The groups are shells around one centre, one inside the other: the same stretched ball of 7 dimensions in 6 sizes.
Known rows, each followed by its group:
[-10 -17  11   1   6  -1  -9  16   5  19 -48  29   6  -5   0  -9  -6  -3
 -17  -2  23  -8 -20  -4 -22   8] | j_17
[ -5 -13   3   3 -12   6  -9  21   0 -14 -46  14  12   1  10   9   1   7
  17   8  14   6 -24 -19  -9  16] | j_752
[-15  29  21  11  -9  11  37  -6  -7 -16  24 -17  -3  33 -14   9   7 -25
  11  11  -9 -10  23 -26  -4  12] | j_17
[-22   9  30 -18  14 -14  21 -11  11  33  -4  13  17   7 -13 -10 -21 -21
 -24  -9  22 -25 -12  -9 -19   4] | j_537
[ -9   9  11  12 -17  13   5  25  -7 -11 -22  -2 -13  13   6  -1  14 -17
   4  12  11   2   4 -14  -2   6] | j_241
[-13  19  27 -15  -5  25  26  38   5   8 -15  -8  -8  33  16   2  -2 -34
   6  -5   9  -1   9 -10  -9   4] | j_17
[-12  37  22   4 -12  14  38  10 -12  -7  18 -17 -13  36  -7   2   6 -35
   4   6   2  -7  19 -19   3   4] | j_241
[ -8   4   3   7  -5  15   9  20  -8  -1 -32   9  -8  13   1   9   8  -3
  15   3  -6  11  -4 -21 -26  14] | j_241
[  2  23   5  10 -23  12  15  26 -25 -18 -15  -2 -12  22   2   1   9 -18
   8  11  18   5  -8 -14  15   4] | j_537
[  4  20   0  17   1  -4  31 -18 -32  -5   5  17   4  20 -33   6  -5  -3
  -2   2   1  -7 -11 -21  -6  12] | j_520
[  2   7  11  15   2  23  30  13 -14 -14  -5   6   0  36 -11  11  -1 -15
   8   2  -4  -5  12 -15  -5  16] | j_530
[-13  -2  11   0  -3   8  -3  28   1  17 -43  16 -10   2   7  -8   4 -13
  -9   0  16   1  -9  -7 -22   4] | j_17
[-17  48  19 -12 -18  -3  37  -4 -13  -3  19 -19  -2  25  -7   6   0 -25
  16   6   3  -1  -4 -31  -2   5] | j_530
[-40 -24  45 -12  13  -3  -2  -2  49  18 -17   1  25  -1   7  -8 -10 -19
 -16   2  16 -32  12 -10 -27  13] | j_520
[-27  24  30 -38  -6 -19  17  -4  14  22  -8  -4  22   3   5  -2 -19 -18
   2  -4  25 -11 -30 -22 -11   3] | j_752
[ -4  36  22  -5 -11  16  39  23 -16  -5   9 -10  -8  40  -1   1  -3 -37
   1   0  15  -7   6 -11  13   2] | j_17
[-33   1  24 -18  -2   6   0  19  25  23 -36  -2  -2  -1  17  -1   4 -14
   8   0   0   3  -1 -21 -42   9] | j_752
[-22  24  30   9 -10   8  31  -6   4 -15  26 -21   0  29  -9   2   6 -31
   3  13   2 -19  26 -21   3   9] | j_537
[-35  21  42 -20   4 -19  27 -26  22  19  22  -9  22   9 -12  -8 -16 -28
 -15   2  18 -32   1 -19 -10   5] | j_241
[-18  26  27 -10  -4 -15  33 -25   0  -4  25  -7  25  19 -18   4 -15 -18
   1   5  14 -23  -8 -25   4  10] | j_537
[  5  43   0   6 -20  12  32  21 -38 -10  -3  -3 -20  31  -7   5   8 -21
  12   5   6  12  -8 -20   6   2] | j_537
[-21  14  26 -12 -17 -12  10  -5  10 -11  -1 -10  21   7   3   1  -6 -14
   8  12  25 -15 -16 -23   9   8] | j_520
[-16  -9  15  -3 -10  18  -6  36  13  -2 -46   3  -2   7  22   4   7  -9
  14   6   8   7  -4 -16 -20  12] | j_537
[ -9 -22   2  28  -7  23 -15  34   1  -6 -53  16 -18   2   8  -2  21  -3
   0  11   2   6  10  -9 -24  14] | j_752
[-33  26  32 -19  -3 -15  24 -17  14  17  12 -11  12   7  -7  -3  -7 -23
  -3   3  10 -18  -3 -25 -18   5] | j_241
[ -6  10  -3  31 -11 -10   8 -19 -24 -14  -4  12  -3   1 -28  -1  12   1
  -4  17   5  -7  -6 -22  -5  11] | j_520
[-15  -5  14  19 -12  -6   4 -16   4 -27  -2  -1  18   5 -11   5   5  -1
   8  20   9 -16   1 -24   2  18] | j_530
[  0  37   8  13 -20  42  39  41 -25 -22  -1 -19 -32  50   6  15  19 -31
  28   7 -16  17  27 -22  -2   9] | j_752
[ -6  15   7  -3  -9 -12   7   5 -15  10 -23  16   2   1  -8  -8  -5  -9
 -11   2  28  -5 -29 -12  -2   1] | j_537
[ -8  -3   5  21 -15  20   1  25  -5 -20 -29   0 -11  14   6   6  18  -7
  15  14  -1   6   9 -19 -11  14] | j_241
[ -7 -30  10  23   9  21  -6  23   7   0 -44  24  -2   9  -1  -1   6  -4
  -9   4   4  -7  11  -4 -24  17] | j_520
[-20  11  17  17  -7 -15  16 -33  -2 -12  17  -2  13   5 -25   0   4  -7
  -2  17   4 -21   4 -26  -6  13] | j_17
[-22   5  30   1  -5  11  22   0  17 -15   7 -14  14  25   0   9  -1 -19
  13  10  -1 -16  18 -23  -7  17] | j_530
[-23  -2  22  -4  10 -22   9 -28  10  19  -6  17  23  -6 -20  -6 -14  -4
 -17   1  16 -24 -16 -17 -22  10] | j_241
[ -6  -1  12  11 -10   6  -2  24  -6   0 -30  12  -7   6   2 -10   6 -16
 -14   7  27  -8  -6  -3   2   3] | j_530
[ -2  29   7  10  -8   1  35 -10 -25 -14  13   0   3  27 -22  10  -1 -12
   9   6   0  -5  -3 -25   1  12] | j_241
[ -8  13  11   7 -11 -25  12 -28 -13 -11   5   9  22   1 -23  -1  -8  -2
  -5  12  25 -19 -25 -21  10   9] | j_530
[  6  12  -1  34 -13   9  20  -1 -31 -29   1   7  -6  23 -22   6  11  -7
   4  15   4  -4   4 -18  10  13] | j_17
[-13   1  10  11 -17   8  -3  20  -1 -10 -29   1  -7   5   7   0  14  -9
   7  14  11   2  -2 -17  -8   9] | j_241
[-40 -17  36  -3   6 -14  -2 -24  39   8  -5  -1  28  -8  -5  -4  -5  -8
  -8  11   9 -30   7 -21 -26  16] | j_17
[  6  27  10  -3  -7  25  39  27 -22 -12  -5  -1  -3  44  -1  15  -5 -21
  19  -3   1   6  -1 -18   3  11] | j_752
[ -7  -5  16   9  -7   3  11   0   2 -22  -8   4  21  16  -6   8  -5  -6
   7  11  15 -15  -5 -17   6  17] | j_752
[-20  11  16  19 -12 -17  14 -35  -2 -21  19  -6  16   4 -24   2   5  -5
   2  21   6 -22   3 -29   1  15] | j_530
[-21  -7  32  -8  12  -8   6   1  17  27 -17  17  14   3  -6 -16 -15 -22
 -33  -4  32 -29  -7   1 -11   2] | j_530
[ 11   8  -7  19 -24  17   1  38 -30 -23 -39  11 -15  16   6   3  13  -7
  10  12  19  13 -16 -11  12   7] | j_752
[-20   5  25 -12   1   3  20  -2  14   0  -6  -2  20  17  -1  10 -10 -11
  12   2   2 -11  -3 -24 -17  16] | j_537
[-26 -11  17  21   0  -7   2 -24  14  -6  -4   4  12  -3 -17   1   8   0
  -2  16  -4 -18  11 -25 -24  19] | j_537
[-23   5  15   3 -14 -19  -1 -18   6  -7  -9   0  16  -9  -7  -2   3  -2
   3  17  17 -12 -16 -26  -7  11] | j_17
[ 13 -13 -11  43  -6   8   1   5 -31 -24 -28  28  -3  10 -22   3  10   8
  -4  13   8  -2  -7 -11   1  16] | j_520
[-20  -3  20   1 -13  21  -3  39  14  -1 -37  -5 -12  10  22  -2  13 -20
   8   8   8   3  10 -13 -17   8] | j_530
[-37  -8  33 -12  -4  -8  -9   6  34  17 -26  -2  10 -10  13 -12   0 -17
  -9   8  22 -17  -2 -14 -22   6] | j_537
[ 14  38  -4  16 -23  32  38  33 -42 -33  -3  -8 -22  47  -3  18  13 -19
  30   8  -7  19   5 -23  12  11] | j_520
[  0  37  17   5 -15  32  46  26 -20 -25  15 -19 -11  53   0  15   5 -33
  23   5  -5   2  20 -21  12  10] | j_752
[-29  24  30 -25 -11 -17  18 -11  14   8   4 -12  20   5   1   0 -11 -18
   6   5  19 -14 -16 -26  -6   6] | j_17
[-30 -12  30 -24   5  10  -5  31  33  29 -48   7   5   0  23  -5  -5 -16
  -2  -6  13  -4  -5 -10 -37   8] | j_520
[ -4   6  10  14   4  19  25  11 -11  -4  -9   8  -5  28 -12   8   2 -13
   4   1  -7  -3  12 -16 -16  15] | j_241
[-10  -8   7  10   0  -1   9 -13   0 -12 -15  12  19   7 -13  13  -3   9
  15   8  -4  -5  -9 -27 -19  22] | j_520
[ 20  21 -21  38 -23  19  15  23 -55 -28 -23  15 -28  23 -16   8  21  -1
  13  13   1  20  -9 -17   7   9] | j_752
[-15  11  24 -10   5 -27  22 -34   1   7  12  11  34   5 -25  -2 -23  -8
 -13   1  26 -29 -24 -18   1   9] | j_520
[-31 -22  31 -10   9 -26  -6 -28  32  12 -15  14  41 -15  -9  -6 -18   0
 -15   5  25 -33 -18 -16 -18  15] | j_530

New rows, each followed by its group:
[-20  11  17 -10   3  12  19  15   6  17 -21   3  -4  16   3   6   0 -15
   9  -4  -7   3   2 -21 -35  11] | j_530
[-28  10  24 -10  -7  13   7  26  16  14 -25  -8 -11   9  16  -2   8 -23
   6   3   3   1   8 -18 -28   6] | j_537
[-24 -12  21  -6  -1  14   3  14  25  -4 -29  -2  13  10  13  13   1  -4
  21   5  -6  -1   4 -25 -30  21] | j_752
[ -6  10   3  27  -3  27  21  16 -16  -9 -13   3 -23  26 -11   8  19 -12
  10   8 -20   7  24 -20 -25  15] | j_752
[-28  16  39  -7   1  -2  25  -6  17   9  16 -11   8  19  -6  -8  -6 -34
 -14   4  16 -28  16 -12  -5   5] | j_241
[-13 -17  22 -12   9   0  -3  18  15  21 -42  24  16   1   5  -8 -15 -10
 -17  -7  29 -15 -20  -2 -16   7] | j_530
[-23  -2  17   1  -6 -12   6 -21  12 -10  -6   0  24   0  -9   8  -3   2
  12  13   4 -13  -9 -30 -15  18] | j_17
[-19 -10  31 -11   6  14   1  34  22  22 -37  10   0  10  15 -12  -6 -27
 -18  -5  25 -14   2   2 -16   3] | j_520
[-27  10  19  -4  -3 -25  12 -35   8   4   5   2  23  -5 -18   2  -7  -2
   1  10   8 -18 -15 -30 -18  13] | j_17
[ -4  20  23 -11   0  14  33  19  -7   3  -3   1   5  34  -1   3 -13 -28
  -1  -6  16 -10  -3 -10   3   6] | j_537
[-38  -5  30   2 -10  -3  -2  -7  31  -4  -8 -14  10  -3   6  -1  10 -12
   7  18   2 -15  14 -26 -22  14] | j_530
[-19  -3  17   6  10 -17   6 -20   3  21 -12  21  11  -6 -22 -11  -7  -7
 -25   2  16 -22 -10 -11 -22   8] | j_537
[ -8  26  21  -6  -5  24  39  22  -6  -6   3 -11  -4  42   1  11  -2 -28
  15  -1  -4  -1  13 -19  -6  11] | j_537
[-40   5  41 -20   3 -35   8 -38  31  20  11  -2  35 -11 -11 -12 -17 -16
 -19   7  29 -37 -14 -20 -12   6] | j_537
[ -8 -29   5   3   8   0 -17  18   7  18 -62  36   9 -11   2  -5  -5   8
 -12  -3  19  -3 -25  -6 -29  12] | j_520
[ -7  35  26 -16 -10  18  32  39 -10  13  -8  -7 -16  35  10  -7  -4 -44
  -8  -6  24  -4   2  -3   7  -5] | j_752
[ -9   2   2  14 -11 -11  -3  -2 -12   0 -26  16   0  -7 -11  -6   6   0
  -7  11  18  -4 -19 -16  -9   8] | j_17
[ -1  -5   0   4  -4  -7   0   0 -12  -4 -34  23  16   0  -9   6  -7  10
   6   4  15   0 -33 -19 -10  14] | j_530
[ -5 -20  13   5  -3   2  -9  18   4  -4 -41  21  16   1   4  -4  -6  -2
  -8   5  30 -11 -20  -5   0  11] | j_752
[-14  35  12  14  -8   6  39 -15 -18 -11  25 -12  -9  29 -23   9  10 -19
  11  10 -16  -5  18 -31 -12  12] | j_752
[-25  20  32 -33   6   5  25  16  16  32 -14  -2   6  18   9   0 -15 -28
   0 -12   9  -6  -7 -16 -27   4] | j_520
[-20  -6  17  -6 -11 -17  -5 -10  14  -8 -20   4  28  -8   1   3  -7   3
   9  12  21 -12 -25 -24  -5  14] | j_520
[-23   2  23  17  -7  -8   9 -19   8 -13   9  -4  11   6 -15  -4   5 -13
  -7  18  11 -24  11 -19  -2  12] | j_17
[  7  -8  -6  23  -5  25  -1  40 -21  -2 -52  24 -21  13   2   0  13  -4
  -1   2   6  12  -5  -5 -15  10] | j_537
[-20 -13  29  -1   4   6   6   8  22   1 -17   4  17  12   3   0  -7 -15
  -5   4  14 -20   5 -11 -11  14] | j_17
[ 16  22 -10  39 -23  28  28  19 -44 -46  -1  -2 -19  39 -14  17  20  -8
  24  18  -8  12  11 -23  15  16] | j_752
[  4  17  -3  11 -11  25  14  42 -27   2 -37  11 -29  22   4   2  14 -15
   6   0   2  18  -3 -11 -14   5] | j_530
[-23 -23  29   1   2  -1 -12  13  26  10 -34  12  12  -5   8 -13  -3 -14
 -20   6  29 -22  -2  -2 -11   8] | j_520
[ -2  28  18   6 -12  14  31  18 -18 -11   6  -6  -8  34  -6   0   1 -31
  -2   5  16  -8   6 -10  14   3] | j_241
[-21  15  23 -15   6   4  18  13   6  30 -18   7  -5  12   0  -6  -5 -24
 -10  -7   9  -7  -2 -12 -28   3] | j_537
[ -2  -3   0  20   0  21  13  16 -13  -7 -27  14  -9  20  -8  10   9  -2
  10   4 -11   7   6 -18 -24  17] | j_17
[  7  26  -4  22 -19  23  23  27 -35 -21 -14   0 -24  30  -5   8  17 -15
  16  10  -3  14   4 -19   1   9] | j_241
[  5  29   7   6 -21  10  27  16 -27 -24  -1  -5  -2  31  -5   8   2 -18
  14   9  14   2  -9 -19  19   7] | j_537
[ -7  -1   1   9 -10   0  -6  16 -10   2 -40  17  -4  -3   0  -3   7  -1
  -1   7  16   4 -20 -14 -13   8] | j_241
[ -2  26   3  21 -13   7  31  -7 -27 -22  11  -3  -5  27 -21  11   9 -10
  13  12  -6  -1   6 -27   0  14] | j_241
[-23  14  27 -30  -8 -10   4  16  14  23 -26   2  10   0  14 -10 -12 -21
  -7  -2  33  -9 -26 -12  -8  -1] | j_520
[-26 -20  22   0  -1   0  -3  -6  28 -10 -21   1  26   0   3  10  -2   3
  15  11   0 -12  -1 -27 -23  23] | j_752
[-16  -5  22 -12   7  14   8  28  13  20 -36  12   1  13  10  -2  -7 -17
  -5  -7  12  -5  -4  -7 -25   8] | j_241
[-26   2  27 -12   4 -29   8 -31  15  14  -1  10  32  -7 -16  -5 -17  -5
 -13   4  23 -27 -22 -20 -13  10] | j_241
[ -7  -8   7   9   0  -7   5 -10  -5  -7 -20  19  19   3 -14   5  -6   6
   2   6  11  -9 -19 -20 -11  16] | j_241
[  2  13 -12  28 -18   2  10  -5 -32 -25 -15   9  -7   9 -19  12  16   9
  19  17  -7  11 -11 -30  -8  16] | j_520
[  1   5   5  23   3  12  20   6 -20  -2 -12  18  -8  22 -20   0   3 -11
  -9   2   2  -7   6 -10 -10  11] | j_241
[-16 -20  18  -3  10   9  -9  30  15  28 -53  25  -2  -2   9 -12  -3 -12
 -21  -6  21  -8  -7   1 -29   6] | j_520
[-49   3  48 -31   5 -27   6 -25  46  29   3  -8  32 -10   2 -11 -16 -21
 -14   3  22 -33  -6 -21 -25   6] | j_537
[-15  -5  11  18 -10   1   5  -9   2 -22  -8   1  12   7  -9   8   7   0
  12  17   0  -9   3 -26  -9  19] | j_241
[-22  -9  12   9  -3 -18  -2 -26   8  -4 -13  11  22 -10 -15   2  -1   8
   1  13   8 -15 -14 -27 -19  17] | j_241
[-19  19  32 -19  -6   2  18  20   9  17  -9  -4   2  17   8 -11  -8 -35
 -14  -2  30 -15  -4  -6   1  -2] | j_537
[-19  27  17  -6 -15  -7  15   3  -5   6  -5  -5  -4   7  -2  -6   3 -21
  -2   8  17  -5  -9 -19  -5   1] | j_17
[-40   4  39 -28   4 -19   7 -14  35  27  -7  -3  25  -6   3  -6 -14 -17
  -7   0  18 -23 -11 -21 -27   7] | j_241
[  2  21  -6  13 -27  16  11  26 -27 -25 -24  -2 -15  19   4  12  16  -5
  27  14   1  19 -10 -26   1  11] | j_530
[-20   7  38 -13  13 -10  28 -16  14  16  13   6  27  19 -16  -7 -24 -27
 -24  -5  26 -37  -2  -7  -1   6] | j_752
